All groups share one centre, and each spreads out both ways along 7 directions, with some noise.
Known rows, each followed by its group:
[ 19  31   1 -10   2  10  18 -21  18  12   9  13 -12   0 -44 -12]
j582
[-22  12   3  16 -11  17  -2   5  -7   8  15   2   2  17   2 -18]
j582
[ 11 -16 -15  -5   4 -10 -16  21  14  23  -5  -6  10  33  -5  -9]
j546
[ 38  14  -6  13  -8  -3   6   8  14  16   1  21  24  -5 -16 -19]
j582
[ 34 -14  -6  28  -2  18 -29   2 -18  -2   8 -10  25   1   0 -33]
j992
[ 13   4   1  15  -4   4   1 -11  -5  -3  17 -15   7   4   7 -18]
j467
[ -8   2  -6  -6   4   9  -3 -15   5   7 -17 -15  18 -12  -6  -8]
j582
[ -2 -18 -20  18 -12   4   7  -5   8 -26 -22  -5 -11  16  -4  10]
j546
[ 13 -21 -10   7   2 -12 -22  24 -21 -16 -13 -23  15   1  20   0]
j582
[ 38   1   1  -5   4 -10  -1 -17  15   4 -17  11  14 -32   2 -10]
j992
[ 14  12  -2  -4   7  13  -8 -10  -8   8  15  -3   5  -3 -14 -29]
j582
[ 47  11 -15  -1   7   3 -14   4  -2   7   6   8  21  -5 -20 -36]
j582
[ 12  16  -4 -23   9  -7 -21  18   3  16  -8  11   8  -8  10 -27]
j582
[  6   9   5   0   3  -1   4 -19  -2  -4   3 -25   5  -3   4 -15]
j467
[ 10 -17   9  -7   5  -5 -26  15   1  15   2  -9  -2  17  17 -13]
j546
[ -3  12  13  11  -6   7   6   5  -5  17  28  -1   8  15  -7 -10]
j467
[ 21  -9  16  22 -17 -13   3  22   4   1  13   7 -12  28  -8  15]
j992
[ 18  14   6 -10   2  -6  -4   7   4  12   2   3   7  -3 -14  -8]
j467
[-19  -1  16  -1  -3 -21 -15  45 -27  -7  12 -25  -9  23  24  16]
j546
[  6 -15  -9   5  -5  -5 -12   7  -5 -17 -26 -14   4  -2   6   1]
j992
[-10  37   0 -18   2 -10  21  -6   8   6   6   8   1 -13  -6  -2]
j992
[-24  19  19  10  -4  23   4 -18 -17   4  22 -12   3  -6  -2 -18]
j546
[ 20   4  14  16  -3  16 -13 -12 -20 -13  10  -4   2 -16  13 -22]
j467
[  4  -2  14  12  -5   3 -14  20 -22 -11  12   1  -5   3  11  -2]
j467
[-15   0 -15  -4   2  -6   4   2   3   2   0 -23   2  24  -1  -2]
j467
[  4  16  15 -19  -1 -24  11   3  11   4   5  12 -20  -3   4  19]
j992
[ -4 -12   2  16  -6  23  -8 -14   2   1 -13 -13   8   4  -5  -9]
j992
[ 14 -11 -31  13  -5  13  -9  -8  -5 -40 -31  -6  -6  -4   3 -15]
j467
[ 35   2   5 -12   3 -18   4  -4   0 -15  -5  -6 -17  -6 -22  15]
j582
[-36   4  30  -1  -8   5   7  -5   2  11   5 -12 -14  11  12   9]
j546
[ 12   9 -36   1  -1  -7 -13  34 -10 -18 -20 -12  12  17 -19 -13]
j992
[-16  -2  -9  21  -8  31  -4 -11 -15 -19   2  -3  -4   3   3 -18]
j467
[-19  -2 -14   1   1  10  -9 -12 -13 -16  -4 -29  -2  11  10 -14]
j467
[-13   6 -10  20 -11  20   9  -6  -3  -3   6 -10   4  17 -18 -10]
j582
[ -3  13  31  10 -13 -12   8  17   1  21  27   1   2   9   3   6]
j546
[ -8   9  10  -2   7  12 -14   7 -13  30  26 -11  12  15  -2 -26]
j546
[  1  17  -7 -20   2 -16  11   7  20   2 -14   8 -11   7 -18  10]
j992
[  1  -8   4  19  -9   7 -14  14 -19  -8   9 -13   2  14   6 -10]
j992
[ 11  11 -21   2  -5   2   4   1 -12 -34 -20  -1  -4 -12 -11  -2]
j546
[-22   3 -12   2   7  15 -19  18 -14  20  19 -20  14  33  -7 -25]
j546

New rows. What belongs after each?
[ 23   7   4  23 -15   0  10   2   5 -12  -2  17  -1  -9  -6   0]
j467
[ 22  -4 -23  27 -10 -11  17 -12   9  -7  12 -16  13  24   4  -9]
j467
[ 15   3  20  10   4   7 -16  -2 -19  14  28  -4  20 -15  18 -26]
j582
[ 20 -18 -35  14   1  19 -11  -8   4 -11 -11  -1   5  18 -12 -22]
j546
[-18   4  -1 -17   8   1  -7   4   1   0  -1  -9 -17  13  -3  -3]
j992
[  7  21 -17   9  -5 -12   0  25 -20 -15   3  -4  17  -2   3  -9]
j992
[ -4  29 -15  -6  -8  -2  11  19  18   1  -7  21 -21  23 -24  -7]
j582
[ 29  16 -10   3  -2  -2 -15  28  -9  -5  18  14  -8  17  -8 -26]
j582
[ 36  -3  -8   2   8  -2 -22   5 -20  -7   9 -10  12  -5  -3 -23]
j582
[  4 -12   7  45 -23  11  20 -10   8  -7  16   8  -4  18  -1   7]
j546
[ 10  -8  -7  -2  13  20 -26 -15 -11  -1  -8 -16  17 -12   9 -33]
j992
[ 16  -2   9   5   6   3 -21   2 -24  -5  20  -7   6 -12  26 -24]
j992
[-14   5  19  19 -12  -6   0  22 -31 -14  27 -11 -11  16  23   9]
j992
[-12  37 -20 -20  10  13  -5   4 -18  -6 -11 -12  11 -15 -27 -23]
j546
[  6  15  16  -4  -4 -25  12  15   8  22  17  -8   7  14  -6  11]
j467
[  0  37  -1 -21   6  -5   5  10   7  21  -3  -1  12  -9 -27 -10]
j546
[  4   0  12  16  -4   1  -6  -4 -20  -9  20 -21   2   4  18 -10]
j467
[ -3  -4  -2  -5   4  12 -13  -3   2   3  -2  -9  -4  11  -7 -12]
j992
[-19  13  10   5  -8  -5   6  10 -17 -10  15 -10  -6   2  16   6]
j992
[ 11  20  -8  24 -19 -20  14  32  -9 -15   0   1  14   5  -4  12]
j992
[ -3  -2 -18  21 -10   6 -16  27 -24 -17  -3 -20  10  22  -2 -12]
j992
[  5 -14  -3  19  -6  -2 -12  16 -22 -15   3 -18  11   7  17  -1]
j582
[  3  -3   4  -5   2  13   1 -19  25  15 -11   1  -8   5 -21  -4]
j992
[-25   7  24  12 -10   2   7  15 -18  -6  31  -8 -18  21  13  10]
j992
[  9   0  -1   5   2  11 -17  -5 -23 -19   3 -10  -7  -9  14 -19]
j546
[  1   3 -18  15  -7   9 -10  30  -9  -5   4 -11   2  33 -19 -14]
j992
[ 22   8  -6  -6   1 -38  20  -2  20   5   1 -27   9  16   1   9]
j467
[ 22  26   3  -6   0 -15   8  20  -3  10  29  16  -8  16 -13  -6]
j992
[-12   5  16 -18   8  13 -11 -20   7  11  -8 -11  -9 -10   7 -16]
j546
[ 23  -7  21   4  -8 -13   6 -12  18   3 -10   8  -6 -12   6  12]
j992
[ -9  15  22  23 -14   6  23 -16  -2   1  12   0  13 -19   9   1]
j992
[ 13  -4  -7   1  11   9 -17 -19 -18 -10   9 -36  10   1  16 -36]
j467
[ 10  15  20  14  -6  14   2  -6  -4   6  13   7   4 -14  -7 -13]
j467
[ 18  18  12   4  -6  -2   4  13   5  22  19  17  11   2 -20  -8]
j467
[-16   6  -3  18  -5  12  14 -18   1  -1  15 -18   3  16  -1 -10]
j467
[ 14   8   4  41 -21  10  14   6   0   2  26  21   4   9  -9  -5]
j467
[ 15  12  -4 -24  13 -19  -9   1   7  16  -2 -24  12   2  -8 -13]
j467
[  6  26  -1 -25   8 -10   7   8  13  17  21  17 -19  18 -23  -5]
j992
[ -6   9 -15   9 -11   4  21  -7  20   1 -14   3  -1  10 -20   0]
j467
[ -1  11   2   7  -2   9 -22  26 -27  -9  25   0 -17  25   9 -20]
j582
[ 12   3  19   0   1 -14 -17  26 -21   1  19 -12   0   8  14  -2]
j467
[ 30 -16 -11  16  -3 -20 -11  15 -19 -29   3 -23  -1  16  31  -1]
j467
[ 38  17 -15 -10   1  -8  -1   9   0 -11   2   8 -21  11 -32  -6]
j582
[ 12 -10 -10  36 -10  17   4 -14  -9   2   2 -20  41  -5  -8 -13]
j582
[  3  -9  14  -9   0 -18   7 -10  13   9 -28 -15  21 -29  10  19]
j582
[ -8  -2 -12   7  -7  12  -8   3  -8 -19 -15  -2  -6   4  -2  -7]
j467
[ 10  27   6   1  -2  -1   6  20  -6  17  45  17 -13  33 -21 -12]
j992
[ 15  45  19 -15  -2 -14  11   7  -5   6   3   7   8 -29 -14  -3]
j546
[  4  40   2  -5   4  -4  13   5  -8  10  36  11   3  -6  -3 -18]
j992
[  4  14  -2 -31   6 -21 -13  39   4  21 -11   1   1  12 -21   8]
j467
[ 33 -10  11  -3   0 -10  -3 -18  11  -3 -20   3  10 -32  17  -3]
j992
[-15  -7  32  10 -13  -3  10  -3   4   2   9  -1 -20   8   9  23]
j992
[ 34  11  10  -1   2  11  -3 -26  10   4   2  10   3 -23  -3 -26]
j546
[-28   8 -12  -8  -6   2   4  12  11  -5 -20  -3 -10  15  -8   6]
j582
[ 34 -13   3  27 -14 -14 -12  28 -12 -16  -4  -3   7   7   9   2]
j992
[ 16  22   9  -9   7   0 -12   9 -15  11  14  -2   9 -11  -3 -23]
j546
[-11   4 -21   8  -3  23  -1  -2   3   2  -3   7   4  10 -20 -18]
j467
[ -2 -23  10  -7   2  -5 -19  -3  -1 -13 -23 -17  -9  -6  23   9]
j992
[  0   3 -14  23  -8   2  20 -29   8  -4  16 -29   9  21   5 -14]
j467
[ 11  20 -17   5  -6 -24   0  32 -21 -23  -6  -4  14  -9  11   2]
j992
